The rows of a group lie close to one hidden flat surface of 11 dimensions, which passes through zero. Surfaces can cross.
In the rows, zero is written as 128.
Known rows, each followed by its group:
[176 177 128 135 120 146 149 134 145 123 147  74 124 125] -> z171
[ 92  96 130  91 119 100 143 140 180  55 110 114  97 129] -> z13
[142 120 143 139 155 128 135 169 137 149 107 110 129 133] -> z18
[130 141 137  70 116 149 114 119 126 190 140 158 145 164] -> z13
[160 177 135 128  87 170 135 156 128  96  86 132 167 159] -> z18
[136 134 124 162 153 110  99 139 114 125 124 117 113 106] -> z548
[123 146 138  70 123 137  83  94 142 114 180 177 133 161] -> z548
[124 110 115 126 128 145  92 127 123 126 102 153 142 122] -> z642
[143 121 121 194 122  68 126 142 166 101 116 103 115  99] -> z689
[159 135 114 122 131 120 128 134 100 154 179 132 112 164] -> z18
[ 76 145 158 100 133 143 111 100 112 142 102 111 139 144] -> z18
[158 122 114 100  86 166 102 155  82 162 107 194 114 147] -> z548
[106  71 133 128  81 156 152 118 119 142 110 151 102 128] -> z642
[128 149 111 153 138  91 155 141 148 117 129  69 122 119] -> z13
[118 114 150 146 132 108 116 102 119 109 123 115 113 109] -> z171
[118 129  80 145 130 111 150 148  62 163 159 121  79 138] -> z548
[120 151 132 132 122 109 139 105 114 119 126  95 148 144] -> z13
[ 94 150 122 160 183  91 142 156 157  90 160 143 145 122] -> z13
[ 65 141 112 108 171 144  90 146 107 112 117 176 110  86] -> z689
[152  47 129 106  87 137 121 109 126 138 110 158 115 133] -> z642
[123 101 132 164  92 106 117 147  96 111  63 169 160 164] -> z548
[104 159 141 145 141 121 105 118 140 100 123 125 120  97] -> z171
[ 91  30  95 115 170 103 101  93  99 125 145 139 150 170] -> z171
[120 162 126 127 116 132 143 122 145 115 141  99 127 136] -> z642
[111 120  91  94 121 117  78 134 177 134 129 124 149 173] -> z642
[ 94  20 122 130 122 148 145 130 109  82  73 144 140 155] -> z689
[133 200 126 120 117  95 152 118 134 113 153  93 146 155] -> z18
[167 111 149 145  96 179 120 143 158 149 124 180 145 142] -> z13
[107 119 111  86 105 147 126 114 147 147 165 123  78 136] -> z548
[110 132 169 148 154 156 174 114 163 149 203 140 108 106] -> z689
[128 104 153  84 144 129 110 138  98 117 106 137  80 100] -> z13
[128 133 126 129 169 117 145 184 118 166 128 165 132 122] -> z548
[131 121 164 139 134 128 123 128  95 140 115 118 106 130] -> z642
[133  89 193 147 152  92 101 129 126 101 115 115  83 119] -> z13
[101 151 123 123 109 129 107  72 120 124 114 112 133  94] -> z689
[114 135 141 115 120 124 152 132 110 176 158 138 112 163] -> z171
[140  96 129 115 128 129 160 154 157 158 107  85 121 139] -> z642
[112  84 142  97 178 180 153 183 122 166 110 172 121 106] -> z689
[118 128 126 134 137 104 122 135 142 112 149 105 111 148] -> z18
[134 144 153 152 195 149 137 150 109 104 125 133 135  75] -> z171
[167 120 153 117 165 136 110 149 145 137 105 138 163 114] -> z13
[136 145 143 150 109 134 156 113 102 122  84 105 155 115] -> z18
[134 121 151 129 121 134 115 124 115 130 141 170 106 112] -> z642
[123 114  97 103  99 170 154  93 172 113 118 146 111  19] -> z18
[148  99 131 114 127  98 103  82 116 100 138 112 128 139] -> z642
[126 121 125 167 158 121 116 121  93 100 120 148 138  87] -> z642
[141 153 129  91 121 178 182 149 108 151  95 146 165 123] -> z689
[ 86 181 157 123  96 105 101 130 184  65 124 129 146 189] -> z18
[ 97 204 117 115 202 127 135 125 103 113 153 137 146  65] -> z171
[162 123 113 147 117 100 107 110 143 151 149 120 116 111] -> z689
[ 99 151 138 111 119 141  90 134 161 153 143 161 116 134] -> z642
[129 126 121 128 150  76 133 129 164 154 112 106 159 105] -> z689
[160 182 138 136 128  38  96 104 168  82 136  86 118  87] -> z171
[ 91 156  67  98  81 182 168 169 209  95 111 105 105 109] -> z548
[147 136 154  78 149  78 118 154 104 203 154 114  87 164] -> z13
[ 99 180 121 110 168 142 130 116 122 124 150 145 144  84] -> z642
[ 81 157 113 139  99 169 162 144 107 127 106 135  99 107] -> z548
[118 135 112  89  93 128 119 149 149 106  90 142 141 155] -> z689
[124  93 106 101 167 123 121 117 142 174 114 142 152  80] -> z689
[150 169 120 101 120 101 129 122 128 150 123 112 150 130] -> z171
[ 88 121 142 121 134 198 113  75  85  76 107 135 132  97] -> z171
[164  76 114 158 120 128 121 105  72 148 139 133 117 128] -> z18
[162 174 145 117 178 107 130 137 107  88 112 102 165 114] -> z13
[121  89 128 136 150 133 165 125 159  90 129 118 165 141] -> z689
[123 128  84  64 114 137 115 104  81 159 125 109 105 125] -> z13
[146  91 141 156 108 174 117 130 104 124  85  85 105 131] -> z18
[119  93  80 114 112 143 141 120  76 164 132 120  90 126] -> z548
[146 177 135 154 150 105 129 163 122 113 168  56  98 184] -> z18
[ 96 149 145  78  79  70  94 113 151 216  84 139 135 148] -> z171
[158 141 106 143 114 140  95 155  95 119 104 160 128 124] -> z548
[158 102 111  94 134 111 149 141 106 159 148 148 143 168] -> z171
[159 166 105  96 122 131 100 134 127 118 125 143 163 144] -> z548

New rows. What belongs after each?
[158 169 159 118  87 170  97 123 148 139 116 101 121 153] -> z18
[ 86  70 130 109 163 110 161 123 147 143 148 145 135 133] -> z548
[ 72 147 137 100 138 157 143 111 105 120 141 164 138 130] -> z689
[126 170 111 118 115 126 150 145  49 165 107 155 162 164] -> z548
[143 120 148 111 153 119 141 111  87 132 166 129 128 156] -> z171
[101 102 140 152 138 109 122 128 128 130 116 132 116 126] -> z548
[116 122  82 146 145 120 112 103 126 151 139 117 170 129] -> z13
[ 74 199 103 132 133 136 120 123 105  86 121 129 145 119] -> z548
[146 137 161 118 160 135 116 124 123 129  99 149 185 115] -> z548
[127 154 114 151  84 146 219 123 141 134 149 136 125  98] -> z642
[ 85 137 124 110 133 147 115 129 168  95 130 175 124  97] -> z18
[190 146 130 131  97  96 120 134 132 129  75 103 166 137] -> z171
[149 122 142 119 120 139  86 171 161 135  91  99  85 123] -> z689
[122 137 146 115 108 181 140 136 119 128 123 141 106 125] -> z689
[155 143 113 121  64 130 191 130 111 118 111 123 147 153] -> z18
[134 140 151 160 135 143 186 164  92 154 111  85  97 124] -> z18
[ 74  86 142 153 154 107  71 135 129 146 129 177 110 134] -> z642
[132 175 131  50 185 126 137 134 125 168 141  88 160 136] -> z642
[146 116 150 103 102 125  95 144 145 151 123 116 127 208] -> z18
[134 175  96  74 138 141 117 124 121  91 137 171 160 108] -> z171
[ 93 107 132 159 125 105 127 119 109  89 114 185 159 139] -> z18
[153 122 124  84 177 125 108 147 111 156 115 135 157 130] -> z642
[117 163 128 103 128 154  49  87 152 156 168 130 123 130] -> z13
[152 142 102 127 174 122  89 119 108 133 170 115 104  95] -> z548
[ 88  68 108 157 145 142 107 103 104 140 105  95 166 175] -> z171
[135 121 112 117 116 118 117 159 155 151  84 106 140 136] -> z548
[105  69 112 119 149 159 119 113  96 107 160 178 121 139] -> z689
[118 129 155 147 137 152 108 123 140  86 178 113  83 151] -> z689
[126 120  97  58 120 131  81 109 170 162  92 114 164 125] -> z171
[113 183 143 123 121 121 125 102 146 191 133 124 117  68] -> z689
[118 156 126  92  65 197 224 148 156 107 130  83  90 148] -> z642
[148  99 138 141  95 159 177 122 157 124  97 116 141 110] -> z689
[122 130  89 102 132 156 106 103 160  82 119  88 128  89] -> z18
[115 119 170 172 124  65 172 153 136 160 138 123 113 160] -> z689
[120 182 144 130 141  86  86 115 136 104 179  86  78 136] -> z13
[127 109 151 103 134 127 124 132 131 149 129 108 127 175] -> z689
[101  90 144 155 134 107 145 129 117 194 119  92  86 112] -> z13
[146 114  98 124 115 118 121 167 171  95 135 174 116 116] -> z171
[112  99 107 188 132 118 127 148 112  85 127 152 139 150] -> z171
[179 139 137 181 157 101  35  59  86 137 158 169 176 100] -> z18
[126 102 115 133 172 129 116 193 133  67 132 151 122 161] -> z689
[124 117 100 131 191 136 112 136  79 126 121 130 154 119] -> z18
[140 147 128 159 144 105 137 179 118 111 133 141 114 137] -> z689
[140 103 152 141  86 151 196 122 156 153 184 168 111 147] -> z689
[130 147 118 109 153 130 128 129 130 131 110 101 157 121] -> z18
[161 102  99 117 118 113 146 107 118 135 162  90 137 173] -> z171
[ 91 149  99 115 132 131 111 135 129 118 159 144  97 126] -> z548
[129 155 181 143 136  87 154 141  95 106 134 108  97 140] -> z13
[110 135 159 147  96 124  87  87 142 103 123 112 121 147] -> z18
[124  94 113 141  99 129 174 132  97 164 120 139 118 135] -> z171
[110 121 137 125 106  97 114  93 137 147 176 144 111 159] -> z689
[118 154 150 171 116  54 125  73 124 105 149 111 152 136] -> z18
[110 121  62 167 158  63 124 126  92 156 171  95 108 131] -> z13
[118 137 139 114 116 151 148 139 127 111 128 112 104 143] -> z642
[110 158 104 148 155 127  93 188 142 123  94  98 153 173] -> z642
[150 148  84 102 118  99 113 146 127 145 161 122 122 173] -> z548
[106 135  99 124 175 196 102 128  69 112 156 122  88 108] -> z18
[ 81 124 124 158 122 106 108 121 168 108 154 124  91 121] -> z171
[110 144 143 106 154 117  86  79  81 132  84 109 191 140] -> z171
[ 81 168 148 129 104 133 115  87 118 104 140 154 133 134] -> z18
[ 99 137 121  87 171 125 125 153 110 139 115 133 161 166] -> z18
[169 138 173  98  88 112 138 110  70 136 118 150 139 174] -> z171
[165  93 134 136 121 113 150 133 109 107  84 107 149 132] -> z13
[211 136 136  72 170 128  67 154 119 115 112 119 113  96] -> z13
[236 145 119 136 143 107 109 123 138 138 143  60 140 125] -> z548
[130 155 113 120 120 121 131 119 140 121 131  88 136 136] -> z548
[144 152 161 143 127  75 131  77 118 113 166  81 152 175] -> z548
[137 104 100 165 163  72  77 137  96 109 122 118 119 126] -> z689
[111  73 119 123 111 111 107 103 103 143  97 126 135 150] -> z548
[144 127 137 117 117  87 110 134 137 154  88 133 142 121] -> z171
[155 163 129 128 131 127  80 112 105 179 139 105  94  96] -> z689
[ 57 138 118 119 170 161 120 122 104 124  99 123 144 102] -> z642
[116 100 126 158  88 153 116 125 134  72 115 146 105 133] -> z18
[116 113 146 132  97 113 110 135 163 152  92 128 109 113] -> z171
[102 118 144 154 123  83 156  95  79 120 151 134  92 107] -> z171
